All groups share one centre, and each spreads out both ways along 10 directions, with some noise.
Some rows, each with its group after it:
[ -7  -2  -1 -19  16 -34   5   5   2  -5  11   9 -22 -12  -8]	V
[ 11   0  16  11 -13  12   9  55   6  37  -5   3  21 -19 -22]	V
[  2   1  21  -6   0 -13  -9  -8  24  25  -4   7   5  13   9]	P
[  2 -73 -28   5 -55   4  -8  19 -17 -11 -27 -35 -11  -7 -18]	P
[-25 -38  17  11 -21  -7  44 -30  18  16   4  -3 -16  48   4]	R
[ 10 -20  -7 -11 -35  23  28 -19 -29  -7  -6   1   3 -23  -6]	P
[  6  18 -28  -7   1   5   1  -1 -18 -11  47   5  17  24  33]	S
[ 22 -37 -28   3   6  -4  -1   8 -24 -11   9  21 -21 -24  -7]	S
[ 17  -6  30   5   4 -19  -2  -7  -3  13  15  13   4 -28  10]	R
[  8  -3 -14   8   0 -23   3   5  -3   6  -6  -1  17   7   3]	S
[  4  28   5  20 -20 -12  39   0 -16 -14   1 -24   1 -32  30]	P
[ 28 -17  12   3 -20  13  16 -36   4   6 -14  -2  18 -14  12]	P
[-32  33   7 -25 -14  18  29  -5  17  -5 -17 -10  19  28 -25]	S
[-15 -12  11  35 -29 -14  39  13  -4  64 -39 -17 -46   3  17]	L
[ 19 -20  -3 -27 -14  -7  23 -14 -24  16  -1   6 -14 -10 -11]	R
[ 41 -14   4 -14  -9 -13 -24  35 -37  18 -18  -6 -41 -44  -2]	R
[-36  16 -60  13 -17   0  11  15  -2  -6  -7   5 -11 -18  27]	P
[  1 -24   8  -6 -11   5  42 -23   1  10  15  19   2 -14  -4]	L
[ 41 -27 -16 -15   6  26 -17 -11 -46  10  41  26   8  -6   2]	S
[-10 -15 -26 -33  -3  -6 -14   1  32 -42  -6  19 -16 -15  -8]	L
[-10 -27   6  18 -21 -25  33  10  -9   8  11  -9 -12 -19   6]	L
[-14 -21 -26 -11 -15   8  19   6 -37 -11  -4  14 -18   0 -33]	P
[ 27   0  20  32 -17 -14  31   8  -5   8 -54  26 -46  16   7]	V
[ 26 -20 -30  -2  12  11   8 -11  -1 -27 -21   0  32  -4 -42]	S
[  9 -19  13 -19 -22   1  11 -22  -5  22 -13  22  18  -6 -11]	P
[-18  -4   6  21  18  -1   6 -10  20 -12   4  -6  -6  44  -3]	R
[  7 -19  13   8  -3  16  -4 -10   5  -1  12  -3 -13 -10  12]	P
[ 22   3   1  -3  11  11  34   2  -8  15   3  27  -3 -16 -10]	V
[ 39  -8 -38   1 -33 -20  48  11 -28  32   3 -15  25  11  18]	V
[ 13  16  34  28 -25 -30 -22 -10 -31  21 -25 -39 -24   8  46]	R
[ 35 -21  44  42  -4  12   8 -14 -18 -22 -33  17 -21   6 -16]	V
[ 19 -13  -4   6   4 -33 -10  20 -10 -27  20   6   7 -28   4]	S
[ -9   1   3  15 -28  51   2 -46   3 -10  -8   9  20   8  25]	V
[ 13   6 -29 -14  15  -1   1   4  -9  54  -4  19  -2  -1   0]	L
[ -9 -14  -4 -16  25  15  10  -5   2  23  14 -29 -25  10 -17]	V
[ 13 -15 -20  10 -33  16   2 -13 -20 -13 -29  -2  -6 -28  14]	R
[-27 -57   2  26 -31   7  45 -46  24  -2   9  11   5  23  15]	R
[  5  -1  42  16   5  -3  43 -29 -20  27   9   5  17   5 -10]	S
[ -5  29 -18 -21  32  -9 -35  26  10 -16 -24  27 -31  -1 -20]	L
[ -6   5  27  -2 -37 -17  36  -9 -19  24  -9 -31  -4  34  12]	R
[ -1  32   5 -16  -2  15   1  19 -10  34  -5  20   8   8  -9]	L
[ -5 -20  32 -28 -25  -5  13 -22  25   8  22  32  -2 -23  18]	L
[-17 -17   6 -16 -17  -8  -8   7   6 -59   2  12 -16 -16 -11]	L
[-15 -15  11  10   9   9   0   5  -7 -29 -12  20 -35 -17 -25]	V
[ 38 -39 -17   6 -22  42   7 -65 -29 -35  26  13 -28  28  51]	S
[ 21 -28  44 -15  22   7   9 -23 -24   1  13  27 -19  26 -43]	P
[  4 -17   2  -7  -2  23  16 -10 -32  22   3  13  -3   5 -26]	S
[  2   8  -4 -18 -27  12   2 -10 -39 -15   7   2  29  23  -9]	S
[ 19 -14  34 -23 -18   6 -14   3 -16 -41  18  17  18 -29 -18]	L
[-26   7  -4  -8  20 -12  23 -16  15   7  -8   8 -29  35 -15]	R
[-10  -3 -16  28  17 -16  18  23  14 -20  11 -26 -24  -6   9]	S
[ -6 -20   2 -11  -9   7  24 -18  25 -60   5  -3  13  -2 -16]	L
[  9   3 -16 -52 -20 -14  24   6 -14  29   3  13   1 -16 -10]	R
[ 19 -27   6 -18  -8   4  -5   1  18  20  11  17   7 -12   3]	R
[-24   2   3 -14 -24  12  18  -7   6 -15   0  17 -12  14  -2]	L
[ 35 -46 -22  -4  -6 -23  34   9 -37   4  14  -3   6 -28 -24]	V
[  2 -15  25  13  13   7 -10  19 -12 -14   1 -10 -11   0 -34]	V
[  4   8 -37  29 -63  26  41 -11 -20  23  -9  -1  33   7  51]	V
[ -4 -26 -12  -9  42  15 -15  -4  44   2  -1  32 -37   6 -15]	P
[  3  19  -1 -31   3  -3  35  15   1 -18 -20  -8 -21  20 -38]	P
[  4  22 -12  -3  67   0  43 -29  40  13  -1  36  -8   2 -15]	L
[ -3 -20   0 -21   4 -18  -4  11   7 -13   2  21   0 -29 -27]	V
[ 24 -23 -14  11   8  33  35 -53 -12 -20 -12  21  -7 -16  -5]	P
[  7   6  27  -2  20 -25   9 -11 -13  10 -13  10 -42 -14  -6]	R
[ 13  -6 -39  14 -10  15   2 -22   1 -22   2 -19   4  39  32]	S

New rows. What belongs after each?
[ 35 -40   2   8  10 -11  28 -28 -17  48  22   8  10 -28  11]	L
[-16   0  -4  15  -2 -11  45  -9 -12   6   1   8 -19   6   0]	S
[ 25 -17  27  28  14 -16  18 -22  19 -27  22   0 -17 -20  38]	S
[  1   7   9  36 -22 -16  14 -12 -29   3  15 -13  21 -25  40]	P
[ 35 -24 -47   8  -9  -5 -10 -15 -17 -23   6  11  13  13  26]	S
[-28  28 -23   5 -10  10 -12 -17  -1  21  16  22  27  13  41]	P
[ 27   9  -4  -8  17   8  10 -23 -31 -14 -15   2  -6 -10 -20]	R
[ 28   8  -4   1  11   6  -8  25 -43  17  -4   3  14  -6 -23]	L
[-21  49 -20  -2   3  -3  17  28  -7 -31 -11  -5  24  -2 -21]	R
[  5  -8  27   5   6  21   5 -21   9   1 -10  14 -13  -5  -7]	V
[ 43 -33  23   9 -39   8  22 -23  15  51 -16 -41  44  -8  23]	L
[-17 -40 -18  -4  -5  39  40 -12   0  37  -2 -10 -47 -22 -12]	V
[  8   4 -14   2  18  11  10  -4 -22 -18   4 -15  -7  28 -17]	V
[-16 -29 -19  -6 -33  -9  38 -38 -25  13 -14  -8 -26  24   8]	R
[-10 -51 -10  -5 -15  -1  46 -45 -13  10   4   3 -24  32  -9]	R
[ -9  -7 -23 -22  -5  22   4  -3 -19 -10   4  10  -1  28 -25]	P
[ 24 -30  18   6  11 -25  17   9 -24  -2   4   2 -25 -17 -24]	V
[ -6  -5   9 -26 -47  -8 -56  29   5 -31 -19  -7  -6  -7   6]	L
[ 25  -9  30   8 -10  -9   5  24  20  12 -37 -19   4 -36 -19]	L
[ -8  21 -17  -6  27   1   9  40 -13 -12  49 -11  13 -10 -14]	S
[-12 -48 -34  -2  12  15  -4 -31  36   0   3  25 -23  25   5]	R
[ 12  28 -24 -26  -8 -10  39  -5 -32 -16 -15   5  48  21 -36]	P
[-19  10 -42 -20 -15  32  14   4 -14 -11   4   9  -4  -7  -4]	P
[-28  14 -10  -9   6  56   1  12  18   8   2  11   9  -8 -21]	V
[ 44  -4  21  25  45   5  -4  -9  28 -31  28 -39  38 -16   0]	S
[  9 -34 -43 -14  13 -19  36 -15  34  26  13   6   5 -28   6]	L
[ 23   3 -31 -47 -22  18 -22 -15 -12 -28  12  33  26  10   9]	S
[ 28  -5  31   8   5   5  25 -32  42  20 -12 -15  31  -2   9]	L
[  8   1 -31 -35  23   1  -2   9   8   3   9  36   5 -19 -19]	L
[ 12 -12 -12   8 -15 -24   9 -23  17 -13 -19  17  -3   4  28]	S
[ 23 -18  22   1 -36  -1  30 -18 -34   5 -14  -3  -7 -32   4]	R
[-18 -10  19  31 -22 -28 -19   1 -41  12  10 -18  -2  52  11]	P
[ -2 -22 -32 -14   2 -12  10  12 -11 -10  -7 -19 -19  16 -27]	V
[  9  10   8   3 -12 -20   6 -15 -34  12 -29  -8 -33 -17  13]	R
[  8  32 -19 -13   8   5  -5  13 -11 -18   3  -7  36   6 -11]	R
[ -1  -8  -5 -22 -30  -8   3 -19  11   1 -24  37 -19  -2  14]	S
[  8 -22 -49   6  -4 -14  10 -12  11  20   1 -24  11  14  25]	L
[ -9 -12  -5  -4   1   8   6 -18  18  13 -18  23 -27  15   1]	P
[-14  16 -12 -18  -2 -26   6 -10  -7  26 -24 -12 -42  33   9]	R
[  8  14  14   6  12  15   7   3 -27  27 -24  27 -30   3 -19]	L
[ 18 -18  -3   4   2  10  43 -16 -18  29   3 -15 -27   9   8]	V
[ 17 -32   9   1  -3   2  -4  -5  -4  -6 -26  -3   1 -19 -33]	S
[-16  19  16  -7   1  -1  30  14   7 -17   5  12   6  -7 -21]	L
[ 23 -19  48  -8 -22  14 -35  -7  -2 -42  19 -18 -19 -19  23]	S
[ 19 -27  24 -25 -39  13 -12 -13  -3  23   0  -9  37  10  -5]	P
[ 23 -26  -2  16 -20 -25 -13  -8   6  16   5 -43  24   6  36]	L
[  2   6   2  -3  -8   1   0  -2  -6 -15   6  -7  11  10   6]	S
[-13 -10  44  43 -11   0  33  12   6 -23   4 -10   6   9 -14]	R
[-11  23  -1 -25   3   3  31  22   7  -4 -17   1  -9  11 -33]	R
[ -8 -30  10  12 -36  17 -22 -13  21 -23 -40   1   8  13  -4]	V
[  6   0 -17 -19  -1  32   8 -11  39  -6 -18  -9 -16   6   4]	P
[ -2 -17 -34 -10 -10  -4  27  35  -4  24 -13 -13 -23   3 -22]	V
[  6  -7   9   0  20 -26   0  16 -16   1   6  13 -30 -28 -12]	R
[ -1  12  24  -8 -16 -20   3  10  20  19  -1  -5   5 -14  18]	P
[-23  -8  -5  28  -1 -25  56  28   5  16 -20  -9 -31 -19 -14]	L
[ 25 -16  -5  27 -16   1  51  -7 -37 -41 -15 -32 -16 -32  -5]	P
[  7 -20  19  23 -41   2   1 -16 -18  -5  -6 -34   4  25  22]	L
[  6 -13  20  -9 -20 -15  26   1 -11  15  16   9   9 -25  -2]	R
[ 30 -29  20  20  -8   5  28 -33  19  18 -20 -25  11  -3   8]	L
[-17  -9  25  21   6   9 -10   9 -18 -23  11   6 -11 -24 -19]	V
[-13 -30  -4 -14 -26  -3   6 -13 -19   2  19  22 -18  -4  12]	L
[-11 -12  14  18  32 -16  46 -30  23   3  -2  29 -43 -12  -2]	L
[  7   3  -5 -36  -7  -9  23   2 -14  13  -3  17  -7 -27 -16]	R
[ 1 -8 14 -3 -3 10 11 -8 -2  2 -3  1 -6 -2 -9]	S
[ 31 -20  12   2 -13 -16   7  -1  25   5 -16  -9  22 -35   6]	P
[ 11 -16   3 -20   9  21  -6 -20   6   9  13  28  13  -2 -11]	P
[  1   9  -5 -11  11  43  33   0 -37  19 -23  46 -32   2 -44]	L
[-28  -3 -10  -5   1 -15  23  -6   4  -4  10  26 -33   4   5]	L
[  7   2 -24  -6  10 -12 -29   7   0   6  15  -2   7  16  14]	R
[ 23 -16 -14   5  24 -16  30 -12  -3 -18  -9  25   7 -37 -23]	P
[ 18 -83 -13  19 -38 -19 -14 -34 -10 -45   2 -41 -17  -8  27]	L
[-18 -11 -28  10 -28  13  33 -28 -22  -8 -30  10 -28   5   5]	P
[  1 -14 -32  -3 -18   9  12   5 -29 -16   2   1  16 -11 -14]	P
[ 14 -17  19 -25   8   2   0 -18  -2   2  16  48 -12 -31  -9]	L
[ 16  12  32  -1 -11  24  -8  57  43   1   5 -13  36  18 -18]	R
[ -5 -13  -1   6 -19   4   7  -1 -11   7 -18  -5 -20   9   3]	L
